The first 6 rows are patterns. Each new row is the sum of 2 different patterns, raised or lowered, with some noise. Before adding, each is slid sideways (what falls off one end comes back at the other) and multiplied by a number that may be negative. Names go in the order of the patterns.
Known rows, each followed by the names of its patterns:
[ 1.89  2.48  0.20 -1.54 -1.81 -2.55 -0.37 -1.46  1.59  1.87  1.20 -0.34
 -2.42  2.24  1.58 -0.88 -1.40 -1.32 -2.69  1.22 -0.73  1.47  0.07 -1.84
 -2.68  2.54 -1.05  2.41  1.10 -0.59  0.48  0.06 -1.27  2.53  1.43  0.23
  1.46 -0.89  1.86 -1.70  2.26  2.71 -1.89  2.13  1.16]
Q_326
[ 0.57 -1.02  2.29 -0.03 -2.23 -0.90  2.45  0.12  0.28  1.81  1.07  0.48
  1.84  0.66 -2.54  0.39  1.94 -0.32 -0.80  0.24  2.18 -2.49  0.69 -1.54
 -0.03 -0.92  0.09  0.57 -1.35 -0.94 -1.11 -1.41  2.42  2.39  2.01 -0.95
  1.84 -0.95 -1.63  1.10 -2.61 -2.02 -2.60 -0.90  0.02]
Q_250
[-0.40 -1.91  1.55 -2.73 -1.03  1.92  2.08  1.53 -0.92 -0.26 -0.29 -2.42
  2.31 -1.86  0.20  2.06  1.81 -2.11 -1.75  1.44 -1.51 -1.57  1.95  1.18
  1.84  0.94 -1.61  0.18 -1.64  1.86  2.11 -0.39  2.47  0.50 -1.23 -2.13
 -0.62  2.28 -2.39  2.04  2.04  0.95  1.72  0.31 -0.73]
Q_240
[-1.16  1.58 -1.19  1.34  0.07  1.85 -0.83 -2.55 -0.08  1.97  0.82  1.70
 -0.82 -1.16 -0.49  1.57  2.32 -0.51  1.52 -0.13 -1.02  2.31  0.22 -1.77
 -1.91 -0.25 -0.51 -1.30 -1.68 -2.41  1.93 -1.80  1.81  1.65  1.75 -1.68
 -1.78 -0.84  2.43 -2.45 -0.81  0.31 -2.58  1.51 -1.72]
Q_46
[-1.73  1.55 -1.39  0.30 -2.20  2.08  2.65  1.72  0.66  2.70 -2.15 -1.01
 -1.19  1.72  1.06 -0.28 -2.37 -0.32  0.90 -2.56  1.23 -0.59 -0.27 -0.02
  0.37 -1.75 -2.06  0.37 -2.18 -0.66  0.42 -2.58 -0.74 -0.33  2.02 -0.64
 -0.65  0.79 -1.14  0.53  2.23  1.17  1.27  2.47  1.61]
Q_191
[-1.81  2.56 -1.92 -1.49  1.42  1.78 -2.43  0.17 -2.11  2.22 -0.26 -0.89
 -0.82 -1.08  2.38  1.31 -2.18  0.41 -1.04  2.45  0.99  0.20 -2.20 -2.68
 -1.52  2.57 -1.92 -0.78 -1.93 -1.72 -0.23  2.08 -1.84  2.50  0.46  1.53
 -0.33  0.19 -2.08 -2.07 -2.72  0.10 -2.32 -1.38 -1.90]
Q_190

New rows. What belongs after each?
[-0.70 -1.47 -1.83  0.45  2.51  1.20  0.32  2.83  0.47  3.38  3.00 -0.62
  2.16  1.05 -1.79 -1.19  0.58 -0.35  3.32 -1.47 -1.50  0.54  0.77 -0.24
 -3.07 -1.72  0.52 -1.07  2.56 -2.75 -2.32 -0.15  2.38  2.28 -0.22 -0.80
  1.23  1.65  1.68  2.02  0.17 -2.54  2.33 -1.94  0.14]
Q_250 Q_190
[-1.03  0.10 -1.07 -1.50 -0.07  0.23  0.33 -0.04 -2.23 -1.46 -3.37 -2.99
 -2.02 -1.88 -0.60  0.40 -0.03 -0.25 -2.62  0.58  0.02 -0.67 -1.10 -3.02
 -1.80 -0.20 -2.21 -1.62 -0.34 -2.30 -1.82 -1.20 -1.72  0.09 -0.51 -1.19
 -2.23 -1.94 -1.40 -0.44 -0.17 -2.27 -1.16 -1.66  0.30]
Q_326 Q_190
[-0.43  1.72  2.56  2.88  1.18  0.57 -1.27  0.08 -0.68  1.19  1.29 -1.61
 -0.94  2.14  2.86  2.19  1.45  0.49  1.43  0.45  1.12  1.78  1.56 -0.60
  0.15 -1.46 -1.03  1.09 -0.04  1.60  2.49 -0.05 -0.57  1.54  0.06  2.16
 -0.27  0.55 -0.04 -0.70  1.21 -1.86  0.95 -1.02 -0.30]
Q_326 Q_190
[ 3.18  0.09  1.61  0.12  0.61 -0.84  0.70 -0.93  1.15  3.60  2.04  0.55
  2.80  1.85  2.02  0.13  4.71  1.62  1.58  2.29  3.03  0.60 -0.11  3.81
  2.27  3.31  1.59 -0.82 -0.41  0.09  2.71 -1.57  1.44  3.67 -0.03  4.25
  2.31  3.32  1.84  2.50  2.24  2.91 -1.95  2.21  3.72]
Q_250 Q_190
[-1.73 -0.84 -0.52 -0.28  0.10  0.72  0.59  0.56  1.32 -0.75 -2.00 -2.03
  0.29  0.65 -1.44 -0.57 -0.52  0.66  1.48  2.45 -0.71  0.72 -0.36  0.83
  2.23  0.49 -0.85 -0.22 -2.20 -1.49  0.98  0.61  0.10 -0.57 -0.51 -0.54
 -0.18  0.11 -0.29 -0.33  1.62 -1.95 -1.27  0.51 -1.38]
Q_326 Q_46
[ 4.00  1.58  4.93  1.22  4.59  3.36  1.27  0.11  0.23  3.73  1.59  2.67
  4.79 -0.63  3.84  2.22  1.86  0.72  3.94  4.39  0.62  4.15  5.11  1.80
  2.28  2.73  2.71  3.05  3.61  3.21  1.25 -0.24  4.13  2.03  3.20  4.03
  5.91  2.02  0.34  4.07  1.97  1.50  1.82 -0.09  2.31]
Q_240 Q_191
[ 1.52 -0.55 -1.77 -1.51  1.65  0.97  0.39  0.97  0.16  0.81  1.27 -2.52
  3.32  0.21 -0.17 -2.12  3.02  1.21 -0.35 -1.55  0.34 -0.85 -1.94  1.80
 -1.38  2.11  0.41  0.05  0.96 -2.65 -0.70  0.23  0.80  2.58  1.30 -1.06
 -0.40 -0.25  1.30 -0.53  0.69 -0.02 -2.27 -0.10 -1.23]
Q_250 Q_46
[-2.08  0.54 -0.70  0.60  1.34  1.98 -1.50  1.25  1.52  0.81  2.12 -2.73
  2.68  0.13 -2.73 -2.49  1.86 -1.70  2.72 -1.95  0.53 -0.22  0.02  0.62
 -1.42 -1.45  1.57  0.79  0.17 -2.39 -1.07 -0.46  1.69  3.13  2.01 -2.66
  2.62  0.74  1.46  2.70  0.24 -2.05  0.67 -2.25 -0.34]
Q_191 Q_190
[ 0.05 -1.25  2.51 -1.54  0.83  1.95  0.41  1.27  0.94  0.80 -0.93 -2.36
  0.38  0.86  0.35  0.82 -0.81  1.07 -0.76  0.90  2.80  0.84  0.48  0.46
 -1.24  3.27  0.47 -1.08 -1.18 -0.24  1.10  0.23 -1.45 -0.94  1.42  0.42
  2.18  1.82  0.61 -1.89 -1.36  1.05  1.34 -1.45 -0.99]
Q_46 Q_190
[ 0.51  3.06 -0.44  3.53 -1.97 -0.07 -2.98  0.09 -0.56  0.36  2.68  1.89
 -3.82  0.97 -0.87 -1.13  3.77 -1.87  2.82 -0.56 -3.41  1.21 -3.33 -0.50
 -0.62  2.30  2.52 -1.67 -0.03 -2.38 -3.31 -0.18 -0.53 -0.02 -0.95 -2.05
  1.52 -2.81  2.18  1.65 -3.56 -1.98  0.19  2.21  0.39]
Q_240 Q_46
[ 0.88 -0.31  0.14  0.64 -2.47  2.67 -3.01 -1.23  0.75  1.43 -0.98 -3.47
 -0.12 -1.37 -1.12  2.09  2.25  0.36  0.88 -2.75 -0.58 -0.98  2.78 -0.05
 -0.20  0.30 -0.48 -1.24 -2.44 -0.87  2.34 -4.07  0.43  1.32 -0.46  1.72
 -1.24  0.02 -2.24 -3.58  1.98 -4.12 -1.97  0.26  0.04]
Q_326 Q_240
[-2.47  2.14 -2.05  0.47  0.80  1.40  0.47 -0.87  0.61  0.18 -0.49  1.71
 -2.55 -1.37 -0.52  1.40 -2.24 -0.29  1.73 -1.61  0.62  2.29  1.92  1.51
  0.42 -1.40  0.69 -2.35  0.85  2.24  0.19 -0.46  0.06 -0.81 -2.34 -1.02
  0.68 -2.39  0.59  2.54  0.26 -0.42  0.12  0.08 -0.26]
Q_250 Q_240
[ 0.11 -2.98 -0.03 -2.85  0.00  0.44 -1.84 -0.74 -0.15 -0.76  0.00  0.41
 -2.18 -3.31  0.40 -1.41 -2.39 -4.36 -2.81  0.49 -3.42  0.69 -0.72 -1.90
 -3.80 -3.92 -4.23 -0.96 -1.86 -3.39  0.06 -3.63  1.62 -4.57 -4.61 -1.83
 -2.89 -2.72  0.06  0.80 -1.02 -4.88 -2.25  0.39  0.91]
Q_46 Q_191
[-2.27 -2.49  1.90 -1.41 -5.10 -1.55 -1.85 -3.40 -4.14 -1.49 -0.49  1.57
  0.93 -0.67 -0.92 -1.57 -0.79 -0.76 -2.26  1.06  1.08 -4.15 -4.32 -1.36
  1.58 -2.41  2.61 -0.47  0.09 -0.88 -1.12 -0.54  0.11 -4.67  0.94 -5.36
 -3.09  0.72  0.08  0.04 -1.23 -3.43 -2.71 -3.52 -0.40]
Q_326 Q_240
[ 2.46 -0.41 -2.17  0.75 -2.34  1.72  2.72 -0.93  3.42 -0.28  3.94  3.03
 -1.15 -2.59 -2.26 -0.98  0.05 -0.84  3.57 -0.27  2.59 -0.10 -3.22  0.26
  3.41  1.13 -1.95  0.48 -0.40 -0.38 -1.27 -0.19 -0.44  0.09 -1.93  3.49
 -2.18  0.24  1.41 -2.20  0.22  1.18  1.10  2.38 -0.46]
Q_326 Q_240
[-3.08 -1.42  1.36 -1.02  0.62  1.39  3.72 -2.83  2.38 -0.62  1.11  0.25
 -2.46  1.88 -0.47 -2.57 -2.92  0.47  1.41  3.30 -0.70 -1.10  1.86 -0.63
 -1.07 -1.77 -4.02 -0.29 -3.03 -0.28 -2.72 -0.87 -1.50  3.30  1.83 -1.20
 -3.73  3.19  0.10  1.49  2.62  0.52 -1.94  2.62 -2.29]
Q_250 Q_190
[-4.50 -1.86 -1.33 -2.78  0.10 -1.08  0.49  1.81 -3.37  2.44 -0.66 -3.05
 -4.00 -2.12  1.24 -0.72 -1.85  0.85 -3.99  1.18 -0.54 -2.79 -3.57 -0.48
  0.85 -3.31  0.62  1.06 -4.22 -2.38 -1.70 -0.61  0.52 -1.01  1.34 -1.87
 -1.66 -1.61 -2.45 -2.66 -0.74 -0.13  0.69 -2.22  1.87]
Q_240 Q_46
[ 0.69 -0.57  2.68  3.58  3.94  1.92  2.65  1.64  2.54  3.57  0.06  2.27
  2.99 -0.32 -1.18  4.46  1.20  1.96 -1.98  0.90  1.41  0.91  1.17 -2.36
  0.78  1.90  1.52  2.67 -0.08 -0.80 -0.29  2.35  4.48  1.31 -1.80  2.82
  0.33  3.43  1.63  0.59  0.01  2.04 -0.31  0.62  0.76]
Q_46 Q_190
[-0.37  0.30  0.28 -2.46 -0.50  1.23 -2.77 -0.87  2.51  0.29 -0.20 -0.25
 -2.15 -0.73 -1.71  0.11 -2.42  0.16  4.15  1.59 -2.43 -0.61  0.63 -0.79
  0.70  3.30  2.72  4.46  2.78 -3.14  1.95 -2.96  2.38  0.07  2.15  5.26
  2.52 -0.35  0.99 -2.45  1.46 -3.12  3.78  3.08  0.88]
Q_240 Q_191
[ 3.41  4.39  0.36  2.20  0.65  2.09  3.18  0.50 -0.35  0.56  2.04  0.84
  2.99  1.13  3.13  1.88  1.12  0.63  1.92  2.41  1.10  2.40  2.71  0.88
  2.39  2.19  1.81  1.72  2.47  2.32  1.09  2.45  4.11  1.40  3.07  2.34
  3.03  0.53  2.82  1.49  1.66  0.35  2.61  2.60  4.02]
Q_250 Q_191
[ 2.46 -0.10 -0.38 -0.64  2.19  0.14 -1.08  0.06  2.14 -0.32  0.40 -2.05
  0.28 -1.32  2.63  2.68  1.35  1.59  1.94 -0.06 -0.25  0.58 -0.12 -0.51
  2.27  0.63 -0.53  2.73  0.07  0.73 -1.30 -1.06  1.63 -1.32 -0.27 -0.12
  0.69  2.44 -0.95  0.49 -1.80 -2.28  1.53 -0.01  1.61]
Q_240 Q_190
[ 3.27  2.92  1.04 -0.53 -2.35 -1.55  0.82  0.34  0.88  0.53 -2.57  1.17
  1.20  0.94  1.43  0.45  2.54 -1.82  1.82  1.65  1.62  0.00  1.31 -1.98
 -2.89  0.85  0.02 -0.89  1.87 -2.72 -3.36 -1.49 -2.49 -1.74 -3.13  2.67
 -3.21 -1.09  0.84  0.32 -3.26 -4.16 -3.83 -1.09 -1.38]
Q_326 Q_191
[-1.81  0.31 -0.27  0.48 -0.94 -0.42 -2.20 -2.61  2.64  0.32  1.49 -0.19
 -0.11 -1.22 -1.61  2.86 -2.62 -2.27 -1.44 -1.63  0.80  2.32  0.19  3.21
  2.15 -0.56 -2.13  3.51 -0.87  0.57  0.25  2.58  2.64  3.52  1.42  0.19
 -0.99  0.84 -1.20  0.73  1.36  2.09 -4.10  0.32 -0.57]
Q_250 Q_191
[-0.92 -0.42  0.56  1.01 -1.77 -0.09 -0.49  0.89 -1.16 -0.13 -0.71 -1.98
  0.78 -1.85 -0.84  0.88 -1.65  0.13  0.04  1.78 -0.66 -1.16  0.03  0.47
  0.59  1.84  0.32  0.10  0.95  1.62  0.34  0.44  0.11  0.23 -1.39  1.83
  1.08 -0.03 -0.51  1.10 -1.07 -0.97 -1.34 -0.14  1.46]
Q_46 Q_191
[-0.55 -1.30  0.51  1.93 -1.59  1.04  0.48 -0.83  1.88  1.01 -1.07 -2.94
  0.07 -1.52 -1.49 -3.36 -1.46  2.53 -1.21  1.17  2.28 -0.14 -2.40 -2.71
 -0.29  1.94 -2.84 -2.61 -0.53 -2.23 -0.44 -1.50 -1.78  0.84 -1.69  0.67
 -1.39  0.03 -1.00 -3.91 -1.07  1.43 -1.27  0.61 -1.62]
Q_46 Q_191
[ 0.32 -5.98 -5.56 -2.55 -5.90 -4.04 -3.23 -6.12 -1.54 -1.39 -0.26 -0.73
 -2.46 -2.94 -5.78 -6.23 -3.74 -4.22 -1.84 -6.14 -5.27 -0.34 -3.02 -2.75
  0.21 -2.87 -3.71 -3.94 -4.21  0.29 -0.62 -5.87 -2.44 -5.58 -2.33 -1.72
 -4.64 -2.67 -2.63 -3.57 -3.64 -3.05 -5.55 -4.02 -5.78]
Q_326 Q_190
[ 0.04 -1.18  0.86 -0.37  2.52  0.04  1.58  3.37  1.03  0.70  0.96 -1.16
  4.08 -0.52  1.09  2.47 -1.48  1.15 -1.92 -1.85  1.88 -1.22  2.73  2.02
  3.18 -0.13 -2.99  1.86  3.51  0.90  1.25 -0.69 -2.05  1.13  1.58  3.62
  0.40  0.83 -1.08  1.25  2.24  2.38 -0.03 -1.35  0.81]
Q_326 Q_46
[ 2.03 -0.59  2.35  2.21  0.77  3.95 -0.29  0.15  2.38 -0.43 -0.05 -2.64
  1.40 -1.75  2.22  0.85  0.06 -1.26 -0.23 -1.06 -0.78  0.29  1.80 -1.82
 -1.48 -1.14 -1.99 -0.12  2.19 -0.48  0.74 -0.23  3.04  0.81  1.82  2.41
  2.05  0.82 -0.60  0.30 -2.14 -2.53 -1.54  1.48  3.18]
Q_46 Q_190
[-1.68 -0.01 -0.43  3.16  1.87  0.66  2.44  0.17  0.55 -1.55 -1.36  1.01
 -1.94  1.92  1.34 -0.03  0.62  1.54 -1.27  0.93 -0.43  2.48 -3.13 -1.67
  1.37  3.31  0.14 -1.08  0.05 -1.34 -1.08  1.07 -1.99  1.38  1.40  2.45
 -1.47 -0.27  1.14 -2.48 -1.11  3.02  1.80  2.49  0.60]
Q_240 Q_46
[-1.82 -2.84 -3.19 -3.04 -3.77 -1.77 -3.19 -6.11 -4.16 -3.68 -4.77 -5.56
 -3.51 -5.61 -1.88 -5.90 -2.88 -2.71 -2.76 -4.48 -6.01 -5.01 -1.58 -5.51
 -4.07 -4.90 -5.85 -3.40 -3.98 -3.27 -2.29 -5.89 -2.21 -3.45 -2.05 -3.72
 -5.37 -5.02 -1.87 -4.90 -3.15 -5.03 -4.59 -4.49 -2.06]
Q_46 Q_190
[ 0.95 -2.80  0.47  1.42  2.21 -2.69  1.04 -3.20 -2.27  0.65 -1.69 -0.63
  1.16 -4.16 -1.97 -0.44 -0.52  0.61 -2.19  2.02 -3.09 -2.18  2.89 -1.39
 -0.47 -0.25 -1.73 -1.44  2.22  0.75  2.40 -0.92  2.26 -0.31 -0.91 -1.04
  1.63  0.76 -2.73 -2.24  1.67  1.83  0.98  1.29 -1.26]
Q_326 Q_191
[ 2.22 -0.53 -0.77 -2.32  0.87  0.52  2.48 -3.33  0.27 -1.59 -0.83  0.56
 -2.20 -1.36  1.77 -2.18 -0.98 -2.14 -1.89 -0.02 -0.45  2.10 -0.89 -3.72
  1.85 -1.29 -0.03 -0.70 -1.75 -1.72  1.62 -0.73  0.92 -1.00  0.51 -1.51
 -0.53  0.06  1.25  0.86 -0.66 -0.47  1.12  1.50 -1.22]
Q_326 Q_190
[ 0.69 -1.45  3.04  3.37 -0.74  0.82  0.56  4.24 -0.07  1.63 -1.52 -1.21
 -0.76  2.94 -0.11 -0.29 -1.02 -1.02 -0.03  3.87  1.21  4.24  0.50  3.04
  0.30  0.17  0.26 -2.43 -2.23 -0.44 -1.50  0.04  0.09 -1.12  4.48 -0.55
 -1.68  1.27  3.99 -0.82  1.31  0.48  3.21  1.04  1.56]
Q_250 Q_190
[1.84 1.44 2.87 2.44 3.25 1.97 3.32 5.66 4.24 1.54 1.30 2.21 6.33 2.19
 1.47 3.75 1.02 5.61 2.45 2.68 3.11 0.79 3.47 4.68 3.51 2.09 0.57 2.13
 4.34 4.75 3.23 3.98 2.84 3.49 4.05 4.96 1.62 3.35 1.73 2.60 3.59 2.43
 0.90 0.90 4.42]
Q_46 Q_190
[-0.09 -2.06  2.68 -0.54  0.76 -0.18 -0.05  0.92  0.30 -0.06  0.75  0.16
  1.69 -0.76 -1.19 -2.22 -0.54 -1.71  1.63  0.23 -0.85  0.42  0.19  1.51
  1.54 -0.73  0.81  0.95 -0.49  0.03  1.36 -0.29 -2.19 -1.11  0.08 -2.08
 -1.03 -1.14 -1.77  1.04  0.61 -0.74 -0.42  1.08 -0.78]
Q_250 Q_190
[ 0.05 -0.40 -1.86 -3.38 -2.14  0.42 -2.36 -0.81 -4.45 -1.66 -2.63 -1.23
 -1.00  2.32 -3.52 -2.31 -4.15 -0.67 -0.84 -1.71 -0.34  0.13 -3.33 -1.34
 -1.40 -4.65 -0.44 -1.75 -0.41 -3.89 -3.48  1.70 -4.79 -1.98 -4.18 -3.52
 -2.37 -0.29  0.07 -0.71 -1.76 -1.33 -3.88 -1.23 -0.85]
Q_326 Q_250
[ 1.10  0.44  3.66  2.35  0.97 -2.55  3.60  2.91  1.89  3.12  0.42 -2.46
  4.00 -1.83 -1.47 -2.64  0.50 -0.22  1.43  1.22  1.11  1.55  1.10  3.01
  3.55  3.33 -3.51  0.90  1.19  0.68 -3.40  2.14  0.37  0.38 -0.71 -0.58
  0.43  2.37  0.11 -1.04 -0.88  3.93 -0.69 -0.68 -1.98]
Q_46 Q_190
[ 1.12  2.30  2.48  5.68  4.66  2.51  5.31  5.55 -0.33 -0.59  4.01  4.91
 -0.25  7.02  6.01  2.81  0.95  0.94  2.92  7.45  3.82  4.58  4.40  0.61
  4.62  1.59  3.05  4.50  7.24  6.12  1.17  7.89  2.44  1.29  5.34  2.74
  3.88  2.14  4.71  6.22  1.58  7.47  4.24 -0.38  0.66]
Q_240 Q_191
[-1.91 -0.41 -3.39 -2.76 -1.15 -2.59  0.66 -0.72 -1.57 -2.84 -2.57 -1.59
 -0.17 -0.25 -3.23 -1.30 -2.58  0.84 -1.58  0.67 -1.10 -1.99  0.10 -0.03
  0.61  0.31 -2.72 -2.14 -4.80 -4.05 -3.15 -2.64 -0.71  0.71  0.22 -0.58
 -3.79  1.21  0.20 -1.38 -1.75 -4.15 -2.56  0.00 -3.27]
Q_326 Q_190
[-2.72 -3.39 -4.23 -3.58 -2.44 -3.33 -4.33 -2.39 -4.23 -1.41 -5.18 -0.04
 -1.01 -6.21 -2.04 -1.05 -1.51 -1.15 -2.06 -4.05 -4.44 -4.43 -3.32 -6.03
 -1.56 -0.68 -2.35 -4.01 -5.23 -0.26 -3.22 -3.53 -5.40 -4.41 -6.08 -2.18
 -3.50 -2.68 -3.65 -5.42 -6.26  0.29 -2.84 -0.15 -2.86]
Q_326 Q_250
[ 0.12  0.40  1.47  1.57  3.71 -0.24  1.95  2.38  2.90  3.81  1.37  1.88
  1.20 -0.26  3.74  0.09 -0.20  1.48  2.51  2.26  0.10  0.03 -0.36  1.29
  1.87  1.50  2.59  3.78  1.27 -0.95 -0.26  3.79 -1.17  0.07  2.92  0.27
  3.35  0.99 -0.35  2.65 -0.38  3.19  2.57  2.17  2.28]
Q_240 Q_46
[ 1.77 -2.59 -0.84  0.25 -1.33  0.53  0.64  1.41  0.85  0.26  1.07  0.45
  0.49  3.47  2.16  1.13  3.49  1.57 -1.11  1.30 -0.55  2.06 -1.71  1.49
  2.82  1.45  1.40  3.59 -1.49 -1.02 -1.75  2.59  0.91  0.22 -1.46 -0.77
  1.32 -1.28  2.58 -0.01  0.50  1.01  1.59 -0.09 -2.29]
Q_46 Q_191
